Every row belongs to one group in each of 3 separate groupings. Each group adds its own fixed numbers to the row, and there is some noise. The rows also spread widely along 10 directions, which tell nothing about the answers.
Known rows, each followed by its group in each grouping:
[ 17  21  -6   4   7 -18  12 -17 -25  17  -8  15   3   4  -5  -4   7   2
   0 -30  -3  21  -2  23 -20  -3 -15   0  -8  10] => Vinab (0) J_255
[  3  16 -11   0  -6  -5  -3 -15  -6   2 -17   4 -18 -10  12  -1 -24  12
 -13 -13  -9   9 -17  13  -4   0  12  -2   1  -3] => nit (1) J_314
[  0  20  -2  -4   6   1  -3  11  -5  -5   0   0   2  -8  -8  -4  -1  13
   3  -8  -3  -3  -3   5   5   0  -2   5 -12  -3] => figi (0) J_59
[-13   7 -13  -4   4   8  -4 -31   3  -1  -7  19 -24 -27  13 -12  10  -7
   0 -26 -33  -2 -10   3  14  -5 -10 -10  -1  -9] => Lafor (3) J_314
[ 3  3  6  3 -6 -5 -5 -4  0  6 -5  0 -5  0  7 -5 -2  8 -2  8  3  7 -2  2
  5  8  0 -5  2 -2] => lilu (4) J_255
[ -3  -8  13   2  -1   4   9 -19 -16 -13   1 -20  -3 -30   0  17 -20  -5
 -23  -3   2 -17  12  18   8 -13  16  17   8 -11] => Muva (1) J_59
[-16  13  11 -13  13  37 -13   6  -8 -28   4   4 -21 -33  -2  -7  24 -14
  -4  -2 -20 -11  23  -3  24   0   5   9 -15 -16] => figi (3) J_314
[ -6  20   0  -5  13  -2  21 -18   1 -10 -13  -2  -9 -13   2   6 -10  18
  -8 -15   2  -2  -9  11  13 -10   0   1  -6 -11] => Muva (2) J_59
[-21   3   5 -12   9   4  16  15  16 -21   5  -6   2 -16   4  11 -11  -2
  -2   3  10 -19   8  -8  31 -12   6   8   2 -20] => Lafor (4) J_59
[  3  12  13  16  19   1  20   1   4 -10  -5  17  14   6  -5   4   9 -14
   5  16  11  16   3  -7 -10   3  -6  -3  -3  -9] => nit (2) J_59
[-22  23  -1  -3  31  24  19  15   2 -15   7  28   7   1  -6  -4  27 -36
  21 -10  -5  18  11 -18   7 -10 -30   3 -11 -10] => lilu (1) J_255
[ 29   3  16  10  -9 -24   5  -5 -19  17  -1  11   6  22  -7  -7  16   7
  -3   6  10  11  20  11 -22  10   4  -1   4  18] => Vinab (0) J_314
[-11 -26 -10   4 -11   0  -6  13   3   9   6  -2  -4   8  11  -4  10  -7
   5  -4  -3  -3  -4   0  19   2  -3  -5   6   0] => Lafor (2) J_255
[-12   7   7  -9  15  -5   7 -21   6 -16   9   7  12 -25   0  14 -10  -9
 -16   3   2 -16   8 -18   7 -20  -4   2  21 -13] => Lafor (4) J_314
[ 12  10  12  -1  13 -19  13 -18 -11  -6  -6  11  12  -7   0  17  -1 -10
 -11   6  11   4   9   0 -23  -8   4   6  16  -3] => Lafor (3) J_314
[ -4  32  -4 -19  19 -15  27 -19  16   2  -7  30   4  13   6   3   8  13
  10  -8   4  18 -14 -12  11  -7 -16 -14   8  -6] => lilu (0) J_255
[ -2   8  10  15   2 -26  20 -10  35   4  -9  17   9  28  15 -13   9  15
  18  18   4  22 -12 -12   6  23   0 -18   2  -7] => Lafor (0) J_314
[ 20  -3  19   9  -2 -23   0  12  -9  -2  -5  -1  12  20  -2  12   1   2
 -10  29  27   5  15   0 -24   6  17   5  15   6] => Lafor (2) J_314
[ 11  -1  -4   1 -10 -41   2  20   2  16  15 -11  26  16  -6  -1 -12  34
   8   1  11  -7  -7  -8  -2   4  -2  11   2  19] => Lafor (0) J_314
[ -8   7   0 -12  -4  -3  16   9  16  -1   2   5  -7   4   8  -3  -6  17
   6  -1  11  -7  -3  -6  30   2   7  -7  -1  -7] => nit (4) J_59
[ -9  -2  28  19  14  28  -1  -8  -6 -23  16  -3   5 -31 -11 -22  32 -13
  15  13 -26  -5  34  -7  22  17  -7  13 -27  -8] => nit (3) J_314
[  8  -7   2  -9 -13   4   4 -17 -21  10  -5  10 -23  -4  -1  -1  14 -12
  -6 -18  -2  -5  18  24   4 -11   1   3  11   1] => lilu (1) J_59
[ -7  17 -24  -4  -9  -3  -9   8   7  12  -4   7 -15   0  10  -5 -18  16
  -8 -19 -10   9 -28  -5  -3  -7   1  -8   2  -1] => Muva (0) J_314
[  0 -11   4   0  -5   3  -6 -18   8   6   8  18  -3   6  10 -10  23  -8
   7   9 -11   1   4 -11  17  14  -1 -19  10   4] => Vinab (3) J_255
[ -6   9  -6   0   1   9 -11  19  -8  -8   3 -10   3 -18  -5   6 -13   0
  -8  -4  -3  -8  -6   6  -2  -9   5  12  -8 -10] => figi (0) J_59
[ -2   7  11  12  11 -13  25  -5   1  -4 -10   9   3  11   6  -1   9 -12
   8  -6   8  15  10   9  -5   3  -3   6  -4  -6] => Lafor (1) J_314
[ -4  10  -9   4   6   2   5   1 -15  -4  -4  -5   1 -20  -1   5  -6  -7
  -4 -19  -2  -4  -9  16  -7 -11  -4  11 -13  -8] => figi (3) J_59
[ -9  11   0 -16  24 -12  14 -13 -13  -8  26  -1  26 -24 -26  -4  15  17
  13 -29 -16 -30  16 -12  24 -19 -37  18  -9  16] => Lafor (2) J_314

New rows. What belongs after each?
[  2 -13  -3   5 -13  -6  -5   4  -4  11   0  -1  -7  13  11   3  -7  -1
  -6   3   9   6  -6   2   0   7  12  -6  13   5] => Muva (1) J_255
[  2  11   2   7  -8   3 -10  10  12  -5 -13   3 -14   6  16   0 -12   3
 -10  18   1  22 -12   6  -2  13  24 -11  -1 -11] => Vinab (0) J_255
[ 13  -5  -9  10 -22 -23 -17   7  -8  16  13 -18  11  -4   0  -6 -15  26
  -3  -2  -7 -10  -8   3  -4   7   2   8  -7  23] => Vinab (3) J_314
[ -7  -9 -13   7  -9   0 -27 -12   3   7   6   5   0 -17   6  -9  -8  -4
  -2  -3 -17  -5 -16  -9   8   4  -9 -15  13  -1] => Lafor (4) J_255
[ 13  20  30 -17  18   8   7  -5 -34 -24 -10 -10 -10 -16  -9   2  25  15
  -1   1   8  -4  34  25  14  11  17  18 -19   0] => figi (3) J_255
[ -5  -8   6   8   3 -11   0   4  -7   0  15 -16  19 -12  -6  -6  -2   7
  11  -5  -1 -10   8  -1  17   4 -13  10  -9   4] => Lafor (4) J_255
[-34   1 -28 -16   2  -2  23   8  37  -4  -2  12 -13  -4  26  10 -16  -7
   5 -19  -1  -8 -31  -9  33 -19   0  -8   4 -25] => Lafor (3) J_59
[ -3 -13  -7  10 -15   2 -11  -4 -10   8  11 -20  -3 -26  -3 -10  -6  15
   2 -17 -20 -18  -7  10  16   2  -5   9 -14   6] => Muva (3) J_59
[ -4  11  -2  10  -1  -2   3   6   8   5  -8  16  -6  15  10  -7   0  -3
   2   2   3  18  -9 -10  -9   8   1  -8   2   2] => Muva (1) J_314
[  0  25   6  -7  12  13  -2  24  -7 -13   6  10   3 -12 -15  -3   1   0
   6   4   5  -5  11 -13   6  -2  -1   5  -9  -4] => nit (4) J_59
[ -5  -3   8   5   0   9 -10  10  -5 -10   5   0  -5  -9  -3 -10  13  -9
   7   2 -11  -5  17  -2  10   9   1   7  -4   1] => Lafor (1) J_314
[  3   5   0   6   3 -15   7   3  -5   3  20  -1  25  -4 -11   4  -4  -2
  -6  -3   0  -3   8  -7 -10 -12 -11  11   1   7] => Vinab (0) J_314
[ 11  16  -8 -11  -2   0 -11  15 -12  18   4  30  -3  20 -15 -21  34   9
  21 -17  -4   2   4  -3  -2   9 -16 -12  -5  19] => figi (0) J_59
[-12 -24  10  10  -7   6  12 -37  10   0  -2   7 -15  -9  23   0  11 -20
 -13   4  -8   1   6   0  12  -1   6  -9  15 -17] => Muva (3) J_314
[ 12 -10   5   5  -6 -22   1  18  -5   6  -7  -7   5  22   6   7   0  11
   0  15  21   7   0   6  -4  11  13   0   7   7] => Lafor (2) J_255
[ -3  -5  -5   0  -8  -5  -1 -13   3   4   0   1   0   0   4   2  -6   4
  -2  -5   0 -10 -10   3  10   1   2  -6   9   0] => figi (1) J_59
[ -1  -7 -11  12 -10  -6  -8  15  11   9  15   7  20   2  -2   6  -8 -13
   4  16   2  -1 -17 -21 -11  -5 -12   0  10   4] => lilu (3) J_59
[ -8   0 -20 -20 -12   4 -14   8   5   1  -9  16 -28  -6  22  14 -12 -15
 -20  -6   0  -4 -14  -5  -2 -16  19  -8  24 -11] => Lafor (3) J_314
[-20   1 -20   4   3   7   0  19   7   3  12   4  13  -8   4  10 -14 -24
  -5  -7  -6   9 -19 -15  -4 -22 -17   4   5 -13] => lilu (0) J_255
[-17 -10 -13  -7  -7  -8   3 -23   7  -6  -6 -19 -16 -29  18   8 -26  14
 -23 -19 -13 -19 -15  14  25 -18   9   4   6 -15] => Lafor (2) J_314
[ 10  -5  -3  15 -19  -6 -14   4   3   7   0   0  -2   0   7  -2  -7  -2
  -5  11  -3   1 -10   4  -8  10  10  -6   1   3] => Vinab (3) J_59
[  1  22 -23 -13  -5 -15  -8  -3   3  21   6  26  -7   6   1 -17   3  18
   6 -29 -11  -2 -11 -13   5  -3 -20 -17   3  19] => Vinab (4) J_314
[-12  -4  -9   3 -13  11 -15  16   9  10  12   9 -11   0   5 -22  14  -4
   9  -5 -13  -3   3 -16  16   2 -15  -6  -3   3] => lilu (4) J_314
[  0  25 -20 -15   4  12 -14  29 -19   1 -14   6 -24  -3   6  -3   4   3
   2 -25  -3  11 -14  13  -3   0   4   3 -18   1] => figi (3) J_255
[-13  11  -8 -23  18  18   8   0   1  -6  13  33   1  -5  -4   6  15 -23
   0  -7  -6   2   4 -25  13 -17 -10 -10  16 -11] => nit (0) J_255
[  4  -7   9  11 -13   0 -17 -18 -17  -5  -4 -29 -10 -32   7  -6 -10  16
 -16   0 -16 -12   2  25   6   8  16  13 -12  -3] => figi (3) J_314
[ 11  -5  -9   1 -13 -11  -7 -22 -12  14  -4   0  -6  -9   9  -1 -13  12
  -7  -7  -7   4 -18   9  -1   6   5  -7   7   5] => nit (3) J_255
[  5   9 -25   1  -5 -25   9   8   8  20  -6  16   4  23  18   7 -14  -1
   3 -12  12  19 -32  -3 -12  -6  -3 -12   6   7] => Vinab (3) J_255
[ 23  16   1 -13  -8 -12 -19   9 -15   8  -7   7  -4   8  -3   5  -2  20
  -3  16  10   8  -6  -3 -15  10   9  -2   9  17] => lilu (3) J_255
[ 19 -10   6   6 -17  -7 -29   6  -8  12   9   0   8   5  -3   0   2   6
   1  31   3   3  -2 -12 -12  16   5  -5  13  17] => lilu (3) J_255
[  3  21  -3  -8  10   1  -6  10  -8  -2   3   5   6  -2 -10  -2   6  13
   7   0  -1   3  -2 -11   2   0 -16   2  -5  11] => lilu (2) J_255
[-20 -10  -9  -3  -6  -7  24  13  16   3  13  -8   5   6   7   4 -13   8
   7 -16   7 -14 -10  -6  30  -9  -4   7  -1  -4] => Muva (1) J_59
[ -2  13 -10   7   2  12 -15 -18  -7   3   8  16  -3 -22 -11 -19   8  -7
   9 -22 -33  -7  -1   2   7   1 -23  -7  -9   9] => Vinab (1) J_59
[  1  15  -4  10   5  34 -23  38 -29  -7  -7   7 -20 -15  -5 -10  21 -29
   6  -6 -15  23  10  12 -18   1  -6  12 -26  -3] => lilu (3) J_255
[ 13   8  -4   5  -1 -26   7   8  -2  15   2   8  22  20  -1   9  -5   4
   8  11  18  15 -16 -11 -21   1 -12  -1   6  12] => lilu (3) J_255
[  8   6   0 -18  -1   2  -4   2 -21   2  -6  14 -18   8  -1  -1  22   4
 -10 -11   8  -6  15   6   0  -6   4  -3   8   7] => figi (2) J_314
[  5   2  -1  15 -10  -7 -10  -1  -6  11   3   2   4  -7   1 -10  -9   4
  -3  -1  -4   4  -4  -6  -7   6  -4  -3   0   4] => nit (4) J_314
